There are 9 hidden switches. A switch that is on adds its own fixed numbers to the row, and there is some noise. The rows also spread widely along 13 directions, which tell nothing about the answers.
In the rows, zero is written as 128.
Some rows, each with its switches (1 for on, 0 for off) after it:
[154 161 140 168 130 114 109 103 115 134  97 152 108 152 109 118 159 144
 111 151 148 140 137 168 118 130 111 135 146 154 112 130 145 112 106 110
  69 130 131 168 123] : 0 1 1 0 0 1 0 0 1
[183 182 109 184 109 127  92 135 121 186 110 166 126 186 118 122 132 119
  61  93 128 171  79 120 149 108 137 102 130  64 109 147  91 102  81 124
 129 122 140 180 157] : 0 1 1 0 1 1 1 0 0
[154 138 128 159 107 112  99 146 145 174 114 157 132 185 128 100 147 124
 114 115 143 158 140 120 116 124  82 112 126 115  98 147 148 128 100 121
 108 140 113 170 130] : 0 0 1 0 1 1 1 0 1
[148 124 139 154 132 142 123 144 133 155 140 182 122 212 160  90 120 135
 149  96 147 122 142 144 129 101  77  89 122  99 113 139 158 123 133 113
 116 134 145 179 128] : 1 0 1 1 1 1 0 0 1
[142 158 147 139 101 117 137 125 140 129 154 151 127 139 195  87 114 141
 158  78 136 100 132 143 130  92 121  97 159 158 116 112 151 123 141 126
 119 168 120 140 130] : 0 0 1 0 0 1 0 1 0
[145 109 164 135 126  95 101 118 157 136 149 174 129 174 147 100 125 162
 132 127 125  94 129 140 117 118 114 119 154 147  99 110 143  93 107 116
 101 120  93 148 155] : 0 0 0 1 1 1 0 1 0
[122  89 195 107 158 104 141 129 174 119 163 142 117 139 157 144 112 172
 135 179 120 100 120 134 122 113 112 119 121 123 113 123 124  80 115 123
 143 123  92 143 134] : 1 0 1 0 0 1 0 1 0
[143 129 160 150 112  95 109 131 170 154 121 158 128 177 136 104 144 153
 118 133 132 140 141 102 114 108  83 127 151 150  99 137 165 110  84 120
  86 129  94 164 113] : 1 1 1 1 1 1 1 0 0
[144 192 104 156  54  71 131 165 154 151  91 145 151 123 148 160 168 115
  52 164 143 215  95 127 169 146 106  83  89 114  99 125 121 149 112 130
 121 172 132 145  91] : 0 1 0 0 0 1 1 0 0
[144 136 117 135  67  81 102 139 150 132 146 172 143 168 173  88 118 142
 126 107 134 107 129 155 120 132 114  79 141 146 100 128 136 121 138 119
 119 143 103 145 136] : 1 0 1 1 0 0 0 0 1
[169 131 146 168 153 134 112 115 108 149 129 162  80 183 152 112 133  99
 130  99 143 135 113 136 119 114  93 110 122  97 133 132 146  88 119 128
 103 131 147 200 126] : 1 0 0 0 0 1 1 1 1
[182 162 139 150  99 118  98 128 123 137 135 147  94 160 125 127 141 117
 111 121 144 147 138 156 137 129 104 133 125 131 105 143 121  80  97 125
 135 106 105 205 105] : 0 1 1 0 0 1 1 1 0
[122 165 122 153  85  92  83  84 111 141  91 120 119 123  71 110 124 156
  96 150 145 151 145 165 105 148 156 134 174 165 116 145 115 118  89 121
  61  93 120 167 122] : 0 1 0 1 0 1 1 0 0
[141 144 169 126 133 176 168 148 151 143 147  92 128 141 134 105 110 145
 177 110 142 128 196 118 110  92  94 153 148 171  91 148 163 123 122 130
 155 146  83 166 112] : 0 0 0 0 0 1 0 0 0
[175 212 110 180  64 118 119 150 142 148 113 165 136 153 122  95 124 161
  80 132 143 171 137 145 157 107 101 101 140 138  78 131 122 130  81 108
 114 124 114 149 112] : 0 1 0 1 1 1 0 0 0
[159 144 114 140  95 143 113 157 124 145 128 168 139 188 108 125 148  96
 100 101 134 148 162 147 158 152  98 104 140 131  92 118 132  87 100 119
 126  97 134 228 110] : 0 0 1 1 0 0 1 0 0
[104 106 159 136 133 116 156 136 149 131 134 134 123 142 166 101 119 130
 148 133 127 127 142 114 113 111  77  98 140 137 121 108 167 129 127 124
  89 160 141 150 114] : 0 0 1 0 0 1 0 0 1
[122 136 126 122  94 105 118 101 105 111 129 122 126 124 131 125 117 113
 130 122 135 114 143 176 111 159 158 114 155 168 125 104 127 103 152 129
  97 127 140 183 127] : 0 0 0 0 0 0 0 0 0
[132 168 170 156 143 155 112 117 135 181 106 149 121 176 100 112 126 145
 126  76 156 151 151 102 144  84 111 131 186 124 119 157 134 113  54 129
 114  91 121 205 121] : 1 1 1 1 1 1 1 0 1
[148 153 115 117  65 163 116 132 104 134 159 101 129 171 115  91  97 123
 181  66 154 106 209 188  87 129 142 134 157 180  99 166 137 112 174 133
 155 117 101 221 117] : 0 0 1 1 0 0 0 0 1
[ 98 122 119 124  93 101  94 135 138 152 131 200 160 171 132  87 117 145
 130  96 139 108 148 164 148 144 101  54 166 113 117 126 133 139  98  94
  97 109 156 147 139] : 1 0 1 0 0 0 1 0 1
[124 116 128 112  79  55  64 141 155 167 121 189 151 175 127 153 153 101
  86 109 145 135  98 134 165 172 114  76 131 102 116 135 104 104  80 126
 145  90 113 191 136] : 1 1 1 0 0 1 1 0 1
[145 138 153 117  90 133 144 167 164 114 171 155 133 171 143 123 110 167
 132 149 128 120 173 163 143 111  86 109 125 140  79 129 132  92 126 109
 159 115 104 180  97] : 0 1 1 1 1 0 0 0 1
[155 141 159 142 150 131 132 136 152 128 135 184 122 179 177 107 153 186
 175 152 168 109 159 197 133 105  76 108  99 131 104 154 174 143 147  90
 130 169 111 117 122] : 1 0 1 0 0 1 0 0 1
[163 179 103 162  67 150 117 134 107 155 130 123 130 171 100  93 108 120
 115  92 136 150 172 146 102 126 135 123 161 157  95 135 136 103 129 126
  98 113 134 216 110] : 0 0 0 1 1 1 1 0 0
[109 150  89 113   5  78  99 150 130 153 150 138 169 144 125 124  97  72
  76  62 116 131 124 107 134 170 161  62 187 154 108  92  94  83 118 151
 122  85 136 236 115] : 0 0 1 1 0 1 1 0 1
[134 191 172 127 133 124 126  80 117 109 110 136 120 105 127 147 141 170
 148 145 177 112 159 199 143 133 167 144 167 199 125 119 137 107 124 116
 111 116 111 168 108] : 1 0 0 0 0 1 0 0 0

New rows, each followed by its switches (1 for on, 0 for off):
[162 172 120 141  57  83  93 119 141 131 152 151 125 149 171 100 106 152
 125  97 147 104 114 169 127 119 149 101 143 153 102 141 112 109 137 128
 149 134  82 143 140] : 0 1 0 1 0 1 0 0 1
[138 187 156 142 113 128 139 159 172 150 116 187 163 143 153 111 158 175
 120 110 143 144 142 139 191  87  86  96 156 142  89 125 143 153  72 101
 130 163 110 114 128] : 0 1 1 0 0 0 0 1 0
[173 155 126 138  95 140 130 152 122 140 150 136 124 175 138 133 123 117
 128 119 144 134 150 164 117 132 121 119 109 128  96 132 128  94 157 126
 154 132 121 204 119] : 0 0 0 0 1 1 0 0 1
[ 92  62 128 137 115  65 106 128 146 166  99 134 138 167 142  90 140  91
 134 124 127 145 118  91  76 147  75  95 125 120 130 137 174 161 125 136
  63 163 134 144 141] : 1 0 1 0 0 1 0 0 0
[109 115 159 109 121  93 124 147 163 139 125 161 146 145 128 155 140 141
 108 168 142 137 132 142 151 152  99  94 122 123 108 120 125 112 100 118
 135 109 116 166 118] : 1 0 1 0 0 1 0 0 1
[136 153 158 148 139 155 157 161 151 166 134 146 133 158 144 127 130 129
 112 104 125 158 128  96 150  88  93  98 140 102 109 126 134 115  96 130
 128 149 139 174 120] : 0 0 1 0 0 1 1 1 1
[148 164 166 167 154 130 164 128 151 121 131 152 103 133 197 114 125 166
 114 141 133 149 102 123 154  78 103  98 126 112 118 110 143 115 113 122
 106 181 130 121 115] : 0 0 0 1 0 0 1 0 1
[169 156 167 139 153 156 147 115 120 128 142  96  85 141 147 154 117 134
 143 131 149 136 123 155 120  99 144 158 104 118 121 158 116  89 147 142
 174 144 103 184 124] : 0 1 0 0 0 1 0 0 0
[134 175 123 125 113 166 112 123 102 142 130 182 151 174 127 121 141 140
 155  67 164 110 171 213 173 133 145  94 161 134 119 131 131 123 135  99
 137 120 163 185 131] : 0 0 1 0 0 0 1 0 0
[148 175 157 123  59  97 163 144 149  90 169 118  98  96 179 129  89 130
 127 143 132 136 147 137 142 112  96 105 137 179 105 101 134  84 125 137
 144 124 107 184  55] : 1 1 0 0 0 1 0 1 0
[109 177 136 136 106 153 111 111 116 155 108 137 143 131  75  92 107 160
 139 101 157 134 193 164 131 126 132 113 202 164 112 146 128 136  76 107
  94  90 134 172 120] : 1 0 0 0 0 0 1 0 1
[121 156 121 137  80 121 149 149 137 152 136 112 140 139 158 108 100 128
 132 110 138 146 132 126 103 110 124  88 131 130 117 144 133 143 156 137
 129 164 131 158 114] : 1 0 1 0 0 1 0 0 1
[ 82 117 133 101  78 109 124 150 146 138 149 161 153 137 127  96  76 140
 143 114 144 115 167 151 152 144  87  56 158 124 112 122 123 139  95 109
 138  84 141 156 113] : 1 0 0 0 0 1 0 0 1
[143 119 135 144 140 102 116 116 115 142  94 117 108 153 131 168 158  78
  89 139 143 176  90 128 126 154 137 128  93 105 131 128 118 106 136 158
 124 143 126 201 134] : 0 0 0 1 0 0 0 0 0
[179 134 123 156 104 107 100 111 105 112 149 162  88 163 142  95 110 106
 123 123 137 101 138 167 110 149 104 107 142 148 111 105 137  65 122 114
  99  94 129 202 117] : 1 0 0 0 0 1 0 0 1
[150 158 146 146 100 111 148 160 168 145 137 133 127 137 187 104 126 134
 130 116 145 152 130 103 141  95  77 100 118 133  98 136 145 138 111 135
 155 172  86 135 114] : 0 0 1 0 0 1 0 0 1
[130 130 142 126  83 101 105 121 141 145 140 133 130 147 155  76 116 108
 162  61 144  99 163 115 105 125 102 116 183 186 108 123 159 117 109 137
 117 128  88 177 131] : 0 0 1 0 0 1 0 0 1
[132 161 147 147 119 113 121 140 162 160 118 162 143 152 155 101 133 185
 134 130 153 139 122 152 146  90  99  97 122 107 104 166 130 167 104 108
 139 167 103  91 148] : 0 1 1 0 0 1 0 0 1
[ 68 155 164 120 115 139 141 135 144 178 106 145 162 148 118 119 112 147
 143  76 157 151 153 113 152  95 121  86 182 128 129 135 137 164  99 136
 110 120 154 179 117] : 1 0 1 1 1 1 0 1 1
[114 141 120 157 150 204 166 151 104 169 125 131 144 176  82 109  97 128
 110  99 103 147 139 128 122  97 124  93 161  79 115 132 116 126 117 112
  96 131 202 182 152] : 0 1 0 0 0 0 0 0 1
[149 166 151 130 144 182 153 176 145 198 120 132 155 201 129 189 171 105
 121  81 151 170 127 111 148 100 128 127 105  89 111 175 131 120 142 143
 188 162 129 221 122] : 1 1 1 0 0 1 1 0 1
[112 151 148 108  80 113 129 145 140 147 140 105 120 124 121 158 108 127
 118 129 145 165 139 142 136 127 127 108 120 113 121 157  97 114 121 145
 166 116 119 196  92] : 0 1 1 0 0 1 1 1 1
[127 160 148 138 133 113 129 107 120 110 102 163 131 132 124 159 169 153
 109 171 146 139 130 198 154 145 136 118 134 148 121 107 134 113 127 105
  88 139 154 161 113] : 0 1 1 0 0 0 0 0 0
[173 112 132 144 145 166 119 156 121 159 147 163 121 215 126 111 144 100
 137  87 126 119 149 147 118 120  89 118 120 103  99 141 139  93 131 121
 142 133 127 208 152] : 0 0 1 0 0 0 0 1 1
[160 139 151 147  91 111 120 124 149 118 155 116 102 140 131  64  85 172
 140 151 127 112 180 135  72 106  95 137 165 182  87 138 144  94 102 116
 100 115  73 155 114] : 1 0 1 0 1 0 0 0 1
[165 158 109 163  67 114 110 163 133 157 124 159 120 193 134 102 138 123
 116 119 149 172 145 156 123 116  69  99  97 113  93 157 145 139 136 121
 121 145 128 185 101] : 0 1 1 1 1 1 0 1 1
[150 154 147 146 127 159 128 153 136 172 117 143 135 180  87 154 154 108
  93 104 130 166 141 110 152 120 109 133 145 122  97 135 127  89  82 134
 129 103 125 227 117] : 0 1 0 1 0 1 1 1 0
[190 205 178 186 161 111 111  92 138 140  82 160  81 140 167 120 168 166
 134 135 187 162 116 148 154  81  95 156 121 144 120 152 159 136  81 120
 117 161  85 128 115] : 1 1 0 0 1 1 0 0 0
[174 124 119 168 123 151  94 134 111 161 133 142  93 210 104  78 111 124
 138 102 143 135 151 151  98 111  82 126 118  95 101 184 131 111 111 120
 132 105 114 189 143] : 0 1 1 1 0 1 0 0 1
[132 169 132 132  77 140 184 150 134 104 163 137 143 140 190 115 114 132
 144 107 124 114 158 152 135 109 123  90 151 182 104  85 165 104 181 125
 108 167 152 184  83] : 0 0 1 1 0 1 0 0 0
[148 175 135 120  54  68 101 117 130 118 151 142 105 122 193 133 115 123
 136 106 167 127 116 178 133 134 144  89 119 145 132 136 115 105 159 142
 155 139 106 179  91] : 1 0 1 0 0 1 1 1 1
[135 136 130 133 109 131 121 126 125 131 148 182 136 180 154 100 131 145
 162 108 146  92 166 190 120 135 108  90 149 151 114 119 169 114 156  94
  93 137 154 170 116] : 1 0 0 0 0 1 1 0 1
[158 108 157 155 167 146 115 139 153 183 108 155 137 216 121 118 196 126
 148 109 135 129 153 116  92 111  76 157 131 143  95 157 195 126 118 113
  91 176 101 166 151] : 0 1 0 0 0 1 1 0 1
[126  63 113 113  78 130  96 155 130 152 153 141 137 216  88  78 118  85
 159  91 123 107 216 135  71 170  64 116 156 163  90 141 177  96 128 117
  97  86 117 239 113] : 1 0 0 1 0 0 1 0 1
[138 149 152 106 101 129  91 103 110 124 142 164 116 157 122 120 122 121
 178  73 180  88 185 197 155 146 119 125 167 174 120 138 140  98 109 115
 158  70 112 214 109] : 1 1 0 0 0 1 0 0 0
[136 154 141 140 109  97 106 129 140 149 103 176 153 168 108 155 176 138
  92 148 141 139 129 160 143 149 124 118 147 149 102 109 136 107 108 110
  88 123 134 185 127] : 0 1 1 0 1 1 0 0 1
[130 126 124 122  86 123 112 161 154 170 155 176 173 186 128 113 121 120
 112  79 117 102 141 118 135 141 120  78 172 131  94 112 129  95 102 114
 130 106 125 187 147] : 1 0 0 0 0 1 1 0 1
[ 98 104 114 136  77  82 109 135 141 151 131 173 155 183 151  89 117 127
 125 102 120 122 121 136 117 131 104  69 149 119 118 116 152 142 137 116
  73 141 163 155 136] : 0 1 1 1 1 1 0 0 0
[165 248 145 189 104 115 127 104 120 133  91 176 108 110 163  94 151 154
 109  94 167 154 120 150 181  79 107 104 179 169 119 107 144 138  74 114
  76 156 137 139 101] : 0 1 1 0 0 1 0 1 1
[136 145 135 135  98 157 145 153 133 144 152 148 137 174 142  89 105 129
 161  81 137 118 176 141 123 106  93  97 156 153 101 128 161 121 136 120
 122 128 133 188 109] : 1 0 0 1 0 1 0 1 0
[188 217 163 159 115 138 142 125 132 114 131 161  91 133 181 129 158 153
 149 120 174 149 151 181 175  90  93 130 121 159 109 131 158 113 120 114
 141 162 110 161  76] : 0 1 0 0 0 1 1 1 0
[159 165 171 156 156 140 124 112 133 130 113 153 101 144 124 117 144 150
 122 127 147 132 143 141 153 101 100 142 159 146 106 128 132  98  66 115
 114 117 104 167 127] : 0 1 1 0 0 0 0 0 1
[149 134 110 124  78 135 115 154 133 168 129  99 162 182  63 151 156 121
 105 149 122 142 179 150  54 166 151 151 136 174  81 159 138  90 164 127
 108 124 103 228 121] : 1 0 1 0 0 1 1 0 1
[118 138 140 139 121  79  96 105 134 138 104 184 141 146 118 151 164 143
  80 156 131 133 101 163 153 157 139  98 150 125 123 103 121 100  90 105
  73 115 153 160 134] : 0 1 1 0 0 1 1 0 0
[168 177 132 176 126 149 137 112 113 133 136 127  96 150 169  80  95 144
 128  90 136 130 117 143 115  76 139 111 148 122 120 139 121 111 136 135
 117 158 125 152 141] : 0 0 1 1 0 0 0 0 1
[110 129 110 122  58 129 134 166 124 163 145 120 148 166 115 115 100  80
 116  87 123 156 163 110 110 143 104  83 149 122 110 121 133 112 134 139
 118 114 163 234  96] : 0 0 1 0 1 1 1 0 1
[153 127 158 119 111 123 135 149 144 129 152 141 126 181 142 154 150 122
 136 138 135 121 155 151 115 131 104 134 119 153  96 121 150  80 153 125
 139 134 113 217 104] : 0 1 1 0 1 1 0 0 1
[178 172  77 182 105 150  94 151  96 180  95 199 153 227 101 111 183 113
 103  95 149 150 132 194 137 139 105  94 115  98  98 153 142 142 141  92
  95 149 175 184 151] : 0 1 1 0 0 1 0 0 1
[141 100 195 113 172 108 117 109 138 128 148 132  75 145 173 172 126  94
 129 119 149 126  97 114 151 128 117 130 111  95 141 125 109  53  99 157
 179 103 100 215 120] : 0 0 1 0 0 1 1 0 1
[156 163 140 137  84  87 103 151 165 175 124 143 146 151 139 152 146 115
  77 110 134 162 100  98 138 128 135 111 133 124  98 126 106 102  96 147
 147 138  84 181 136] : 0 0 0 0 1 1 1 1 1
[126 158 152 139 107 121 147 127 141 117 150 137 110 116 147 104  82 174
 128 160 139 132 150 152 132 112 106  89 144 130 114 125 125 109 106 109
 114 116 131 143  93] : 1 0 0 0 0 1 1 0 1
[112 169 123 148  84 144 138 140 128 156 109 112 142 129  98  77 105 142
 136 110 147 157 186 130 113 113  98 107 173 159 102 145 143 160 100 121
  94 128 131 160 111] : 0 0 1 0 0 1 0 0 1
[132 200 103 147  57 103 106 140 121 161 108 168 149 148 121 134 145 133
  99 110 157 164 127 177 152 138 131  75 136 126 117 140 121 147 129 116
 106 139 159 171 104] : 1 1 0 0 0 1 1 1 1
[166 186 137 161  79 127 114 124 125 148 135 126 107 145 106  93  95 150
 117 114 139 139 155 139 103 101 119 129 169 158  99 143 122 101  97 124
 109 104 106 187 111] : 1 1 0 0 1 1 0 1 1
[127 154 152 116 135 146 106 106 108 128 119 170 134 158 116 129 151 141
 165  95 173 100 180 208 158 142 131 121 165 163 120 126 139 117 120 107
 127 106 134 190 130] : 0 0 1 0 0 0 0 0 1
[102 163 150 126 129 183 140 126 110 139 141 197 144 190 124 112 126 159
 173  72 159  96 190 197 170 108 110  82 185 141 125 124 162 119 126  89
 100  99 195 207  96] : 1 1 1 1 0 1 1 0 1
[169 152 101 137  74 113 110 178 149 162 143 180 160 210 155 139 149 116
  94  97 131 138 107 152 147 132 118  81 101  99  90 149 116 113 150 123
 168 149 115 182 141] : 1 1 1 1 0 0 0 0 1
[116 145 176 139 163 156 160 115 115 125 116 124 107 119 101 146 109 128
 105 143 126 156 139 124 149 111 123 124 162 123 128  91 116  89  83 132
  96 102 164 202 111] : 0 0 0 0 1 0 0 1 0
[ 86 112 141 127 130 145 148 111 111 130 139  97 116 124  97 111  65 153
 124 156 110 136 149 145  87 123 147 101 158 105 137 137 109 108 126 122
  82 104 175 172 120] : 1 0 1 0 0 0 1 0 0
[150 134 124 147 113 154 139 166 137 146 137 136 127 168  95 111 112 133
  96 154 115 162 165 131 123 129  83 106 126 105  90 144 123  99  92 109
 121 104 134 187 109] : 1 0 1 0 0 0 1 0 0
[170 199  74 176  56 122  66 114  90 176  96 158 138 186  82  89 149 126
 110  86 159 146 155 191  96 145 142 114 161 151 107 173 133 135 129 106
  76 121 142 191 132] : 1 1 1 0 0 1 1 0 1
[150 119 122 129  99 106 105 137 135 153 123 129 137 170 139 131 159  87
 123 100 134 140 135 129 106 154 124 126 123 144 108 132 147 112 142 140
 124 158 105 190 136] : 0 0 0 0 0 0 1 0 0
[195 170 130 172 109 199 150 151 103 120 168 130  83 194  72  99  81 166
 125 166 123 137 199 191  89 100  89 140 126 131  78 151 129  61 136  98
 113  76 145 233  83] : 1 1 0 1 1 1 0 1 1
[137 143 162 133 107  64 136 113 157 110 139 121 105 105 209 138 131 126
 110 140 126 135  90 111 121 118 135 111 132 152 128 100 133  92 136 150
 114 180  97 148 111] : 0 0 1 0 0 0 1 0 1
[154 113 152 138 156 122 126 145 151 130 149 186 123 184 172 134 131 147
 111 139 130 117  97 155 165 119 103  87  98  78 105 121 115  96 119 114
 157 137 119 143 156] : 0 0 0 1 0 0 0 0 1
[175 116 131 146 109 133 156 169 150 135 176 120 108 181 173 131 112 104
 104 135 104 137 115 105  99 117 105 108  95 107  93 123 132  63 159 141
 148 153 111 201 114] : 0 0 0 1 0 1 1 0 1
[165 165 130 182 153 148 143 114 113 148 124 163 121 168 169 112 142 129
 110  99 120 126  93 137 126 100 144 103 146 114 126 103 148 104 143 116
  74 180 171 153 150] : 0 0 0 0 0 1 1 0 0
[149 212 119 144 104 180 140 132 100 130 143 176 147 140 112 121  94 157
 109  96 144 115 149 200 193 121 160  80 175 126 105 103  88  96 104  96
 144  85 172 181 132] : 0 0 0 0 0 1 0 0 0
[165 160 168 169 159 103 147 112 129 123 113 150  66 135 223 139 148 106
 130 131 168 167  83 125 153 101  83 101  81  96 150 124 158 118 134 141
 125 184 138 158  88] : 1 0 0 0 0 1 1 0 1
